The first 9 rows are patterns. Each new row is the sum of 3 different patterns, raised or lowered, with some noise. Before adding, each is slid sideways (what falls off one end comes back at the other) and multiplied by a number that may be negative. Names go in the order of the patterns.
Some rows, each with the names of its patterns after it:
[  9 -18  -2  -1  -5   0 -11  16  14  26   0 -11  20  -8  -2  -3  -1  -4
   2   0   7   8  10 -10  11  -6 -18   1 -20   2   8 -21   4   2  -7   8
  -9   3   7 -14   4]
Q_659
[ -7   0 -11 -15 -13  15 -10   0  16  -5  11   0   9  -7   2 -21 -15  -2
  -4  -5  -9   2  23 -21  34  -9 -16  29 -10 -14   8   6   7  -3 -11  21
   0   9   1  -7  11]
Q_710
[  4   1  -5  -7   8   2 -18 -10   0  -1   7  10 -11   4  10  12 -19  -3
   9  -8  -8  17  19 -11   9 -19   3  14  19  -3  21   2   1  17  -3  11
 -26   6   3  12  -1]
Q_372
[-15 -11   7 -20  15  -6  25   7  22  26  15  -4 -19   6   3  -6  -2   6
  -4   9   9   2  -5   1  -1  12  -5  -7   6  -8  -6   3  -5 -17 -11   4
  -2 -21   4  -2  19]
Q_67
[  8  -7  -8  -5 -24  -7  -1  22  -7   7   5 -15 -10   2  -1   3   2  -8
 -12  -8  19 -19   2  -1   5 -13  11   2  -8   2  23   5   7  -2   3 -10
  -1  16   1  -3  11]
Q_803
[ -6  -3 -17  -2  -6  -9  16   7 -16  19  -5 -11 -20  -2   5   5   1  -3
 -11 -18   6 -20 -16  -2  -6  -9  17  -5 -12  -5 -17 -10   2   7   6   0
  -2   6  -5  -5   5]
Q_425
[-14  23  13  -1   6 -11   5   6 -20   7  15 -30  12   5  -2  -9  12 -10
  11   2  18   6  15  -9 -19  -5  -8   0  -5 -10  16 -15   5 -10   0 -14
 -12  -5   8  -6  11]
Q_404
[ -2  12  -9  -1  -3 -13  -1 -14   6   2   4  -7  -4   4   2  -6  -8   7
 -21  11   7  17   2   0   0  -7  20  -4  -6  -1   0 -18  -2 -13   2   3
  18  12  -1  14  -4]
Q_42
[  1 -17   6 -21  18   5  -8   3   2  17  -4 -11 -13   7   2  -7  -9  -2
  21  -2  -2 -13   2 -15  11 -30  -4  -4   3  15  -8  -3   3   0 -14   1
   4  -2 -11   6 -12]
Q_860

New rows, each followed by the names of its patterns:
[ 29   1  11  17  12  -2  -1  19  26  -2  21  18  13 -10   7  10   5  34
   5  36  -7  17 -24   8  21   8  -5 -14  11  21  14   8  11  12  35   3
 -31 -11  -9  21 -11]
Q_803 Q_42 Q_860
[  9  20 -23   0 -12  25 -22 -19   2 -27 -11  11 -30  11 -17  -7  -5  15
   0   2 -25 -12  16 -12 -18 -31  22   1 -10   6  11 -17 -17   3 -36  20
 -27  -7 -52  -1 -27]
Q_710 Q_372 Q_860
[ 19 -49  -1  21  18 -15  27 -19  11 -24  18 -11 -21 -33 -16  10  -8   4
 -10  -3  14  -3 -19 -22   5 -16 -18  13   8 -10  21 -32  29  29   8   8
  17  16   3  -2  20]
Q_372 Q_67 Q_404
[ -4   2 -13 -24 -12  17  -9 -30   4   3  -6 -13  -7  -2  -4 -22 -21 -25
 -34 -17  -6  20 -12  32  -7 -16  -4 -33  -1 -18   5  -2  17  23  -5 -17
 -14 -17   6 -34   7]
Q_803 Q_404 Q_860
[  2   5   3  21   4  39   3  24   5  19  10  19  34 -17  25  16  22  -5
 -11  20 -24   0  32 -10 -11  10  -2  15   7  22   7 -19   7  23 -29   9
  17  17   0  24  31]
Q_710 Q_372 Q_425
[ 15   0  -7  22  19  25  -6  -2 -12 -14  21  -1 -14 -13  11   2 -19 -19
 -14 -23   1  19 -23  30 -15 -14 -31  28  -9  20  25  -8 -13 -31  45 -22
  -3  -8  11 -18  16]
Q_372 Q_67 Q_803
[  8   7   0   5   5  -2  11   8   5   2  15  13   0 -19  -1  24   9  18
   6  -3  -3   9   1 -17 -16  20  22   6  16  17  13 -17 -20   2   3  12
  -3  13  -9  34  13]
Q_372 Q_803 Q_860
[ 23  -5  -3  -7 -20  21 -50  -2  -6 -33   7   9 -18  -9  19 -29  14   0
  14 -17  12 -40 -31 -24 -10 -26  -1  -7  19 -31  31  -5 -20   4 -31 -15
  11 -10   2 -21  22]
Q_710 Q_404 Q_860
[ 31  23   9   3  15  12  30  12  19  36  32  23  42  26  27  12  11  23
  10  19  19  12  33  35   7  65  11  32  36  -2 -16  25  16   0  16   5
  88  18  26  24   2]
Q_710 Q_67 Q_860
[  9  15   5 -17  23 -18   0 -19   0  10 -14  37   9   4 -19   2 -27 -58
  -6  -2  21 -10   3  -2   5  14 -11 -15  -6   1  -2 -10  17 -49   8   5
 -37  17  24   0   0]
Q_710 Q_67 Q_425
[ 37   3   3  22  24  -9  35   4   9   0  35 -14  11  -5   9  -9  -3  -4
  33  22  15  20   5   9  10   1  16  13   0   9   0  47   5   2  20  13
  23  -2  -7  -4  15]
Q_803 Q_404 Q_860
[  9   9 -26 -20  30 -13  -2  14  -7  16   8  -8 -31 -24 -23  -7  -1   6
  15   5  11   9  15  -8  18 -28 -15 -17   2  -4 -16  18  33 -23  45   3
 -32   4 -21  -9  15]
Q_710 Q_425 Q_42
[-42  -4 -14  18   3 -17  -8 -14  24  -1 -14 -37  22  -6 -33  -2 -11  -5
 -32   5 -30  30  -9 -10 -38  -5 -20 -10 -16  -9 -28  -5  27 -46  -4  -3
 -14 -24  -7  -6  11]
Q_710 Q_372 Q_860
[  2   0  14  13  10  33  20  38   3   2 -48  16  16 -13  38  25   6   3
   0  -1  17   6  11 -17  31   0  12  28  19  18   9  -4  15 -11 -14   9
   9  25  14  -1   2]
Q_659 Q_803 Q_425
[  8  10  13   5  18   6  -1 -32 -12  31  -9   4  -2  31  -7 -16  11   9
  21  23   1 -25   4 -12   8  -8  -2  -9 -14  44   0  16  11   3   8  -9
   5   6  -2   9  19]
Q_372 Q_425 Q_42
[ 15  11   3   7   6   8   9  -3  14  16   9  25   2  24  13   0  13  27
  20  35  22  42  21   1  26  -2  35  41  -1  39  30 -18  10  30  31  23
  12  26  19   4  38]
Q_803 Q_425 Q_404
[  7  14 -24   6 -12  18  -4 -13 -11 -25 -30 -13  14  -6  16 -34 -16 -11
  -2   4  10   6   2 -10  -2   5 -42   7 -18  -6 -12 -11   8 -18   7  29
  18  27 -10   2 -11]
Q_710 Q_803 Q_42
[-16  -8  -3 -13   2  10  39 -33  20  11  -5 -14  11  -6   2   9  -2   6
  35  18 -15  13 -10   4   8 -15  14 -15 -14  12  28  -3   2  16 -31  -7
  25  -4  -6  14  13]
Q_372 Q_425 Q_404
[  3  18 -11 -29 -23   6  -7  16  35   7  13  17 -23  13   7  -1  -6  10
   0  -3  24  -5   2 -41  -8   2   4  -8  -6  -2 -23   6  22  15 -15  -7
 -19 -16  35 -16 -18]
Q_372 Q_425 Q_42
[-17  -7 -44 -16  23 -37   1  -9   9  10 -17 -16  -9 -21  -2 -38  -8 -14
  -1  28  -5  -6  13 -19 -14  15 -29  -7 -19  10 -20   7   3 -11 -31   1
 -13   2  -6  12 -17]
Q_659 Q_710 Q_404
[ 23 -20  -6  17  10  -4   0   5   8 -19  25   4 -28   8   8  -8  17   6
  21  20  35  11   7  10  19   3   1  27  16   3  15  10  11  10  14  20
 -14  26  19 -16  20]
Q_659 Q_803 Q_425
[ 15  -8   0 -16  -7 -12  -2  -4 -29 -18  11   0 -14 -22 -16  24  -7   5
  -8 -31 -10  12 -15 -21   4   9 -23   7 -20  -7  10 -27  17 -23  21 -39
 -18 -20 -27 -22 -22]
Q_67 Q_425 Q_860
[-11  22  -5 -11  15  24  13   7 -17   9   0  19  14  11  10  34   1  12
  10 -31  21   3  -4   1  13  -4 -14   1 -11   0   6   5  17   2  21  -3
   8   5 -12  -3 -26]
Q_425 Q_42 Q_860
[ 18  11  -2   2  13   3 -14   4  -1  12 -12  23  20  -2 -22   6 -14  37
 -24 -28 -10   7  -2  15   5   3 -14 -12  49 -18   8  -2   9  -9   7   2
  17 -12   1  -5  34]
Q_372 Q_803 Q_404
[  8 -20   8  14 -18  -9  28  29  15  -5  -7  38  -6 -38  45 -38  28  24
 -14  -4  30 -23   6 -49  -1  -4  -2  36  -4  10  10   0   8 -10  34  13
  18  -5  19  20 -19]
Q_710 Q_404 Q_860
[-16 -15 -10  25 -12  27 -16  19 -27   3  -2 -31  -2   3  19  -1   4   7
  -4  -7   9 -14  -3   8  -2 -15  -6 -15 -14   4 -15  27   4  10  -6  -5
   5 -11  -4  25  12]
Q_372 Q_67 Q_803
[  9  -3 -22  -1 -11  26 -29  23  22  -2  12   3   9  -7   3 -18   6  30
 -12  13  22  33  19   8 -28  17 -12   9 -15 -12  15  27  -2  38  -7 -14
  44 -14  -1  20  15]
Q_659 Q_710 Q_860
[-10 -18 -10  -6   0  -6  -6   1  14  22 -16  -7   0 -23 -12 -35   5 -38
 -26  15 -26 -24  13 -19   9 -17 -26  11 -33  -5 -18  17   2   7  16  18
   8   6   7 -19   9]
Q_659 Q_710 Q_67
[-13  12  -3  -2  15   9  17  24  44  15  -1  43 -18   3  19   8 -11   7
  33  12  10  41  14   9 -16   5  -5  16  18   3 -29  22  -3   0  15 -18
  -1   3  22  24  10]
Q_659 Q_372 Q_803
[ 11  19  10   7 -16  -7  -1  21 -12 -17   2  11 -22   7  -9 -30   0  25
   2  -1  23   3  -8  22  -3  -1 -30  -4  -6 -20  17   8  10  -9  -4   4
  -4  -3  11 -32   2]
Q_803 Q_425 Q_42
[-33  -6  -3  -8   5  35  26   1   3   1   4  -5   0  18 -23  38  46 -16
  15  20 -24  18   4   2  29  -9 -15 -12 -12  10  -3  19  17  13  24  15
 -10  36  -3  -7  13]
Q_710 Q_425 Q_42
[-12  11 -13  20  -8  28 -34 -34  -4 -28 -16 -21 -22  -3 -21  -6 -24 -22
 -12 -23 -13 -10 -24  15 -33  31  -8  31   5  -1  14  -3 -23 -15   3 -34
   5  -9 -11 -20  16]
Q_67 Q_404 Q_860
[-20 -19   6  -8  12  -6 -29  -6  12   7   9  17  13   3  19   9   4   9
  12  -9   3   1   4  38   1  14 -13   7 -27   9 -18 -43  -3   4  26  -4
  14  22  12 -13  17]
Q_659 Q_67 Q_42
[ 22  17  20  11   9 -10  11  20 -12  -3   5   6   0 -15   2 -25 -14  13
  18 -13  15  -3  10  -6 -12   6 -10  10  -8   4  12  44  26  16  -7  11
  -6  13   0  -6   7]
Q_659 Q_67 Q_803
[  3 -10  15  33 -20 -15  14  -6   1  25  -5  -2  11  15  -2  15   4   7
 -20   9 -11  -1 -23  37 -41   2  -3   3 -22 -19  -9  12  -6  12 -10  12
  10  -5   3 -24  13]
Q_803 Q_404 Q_860
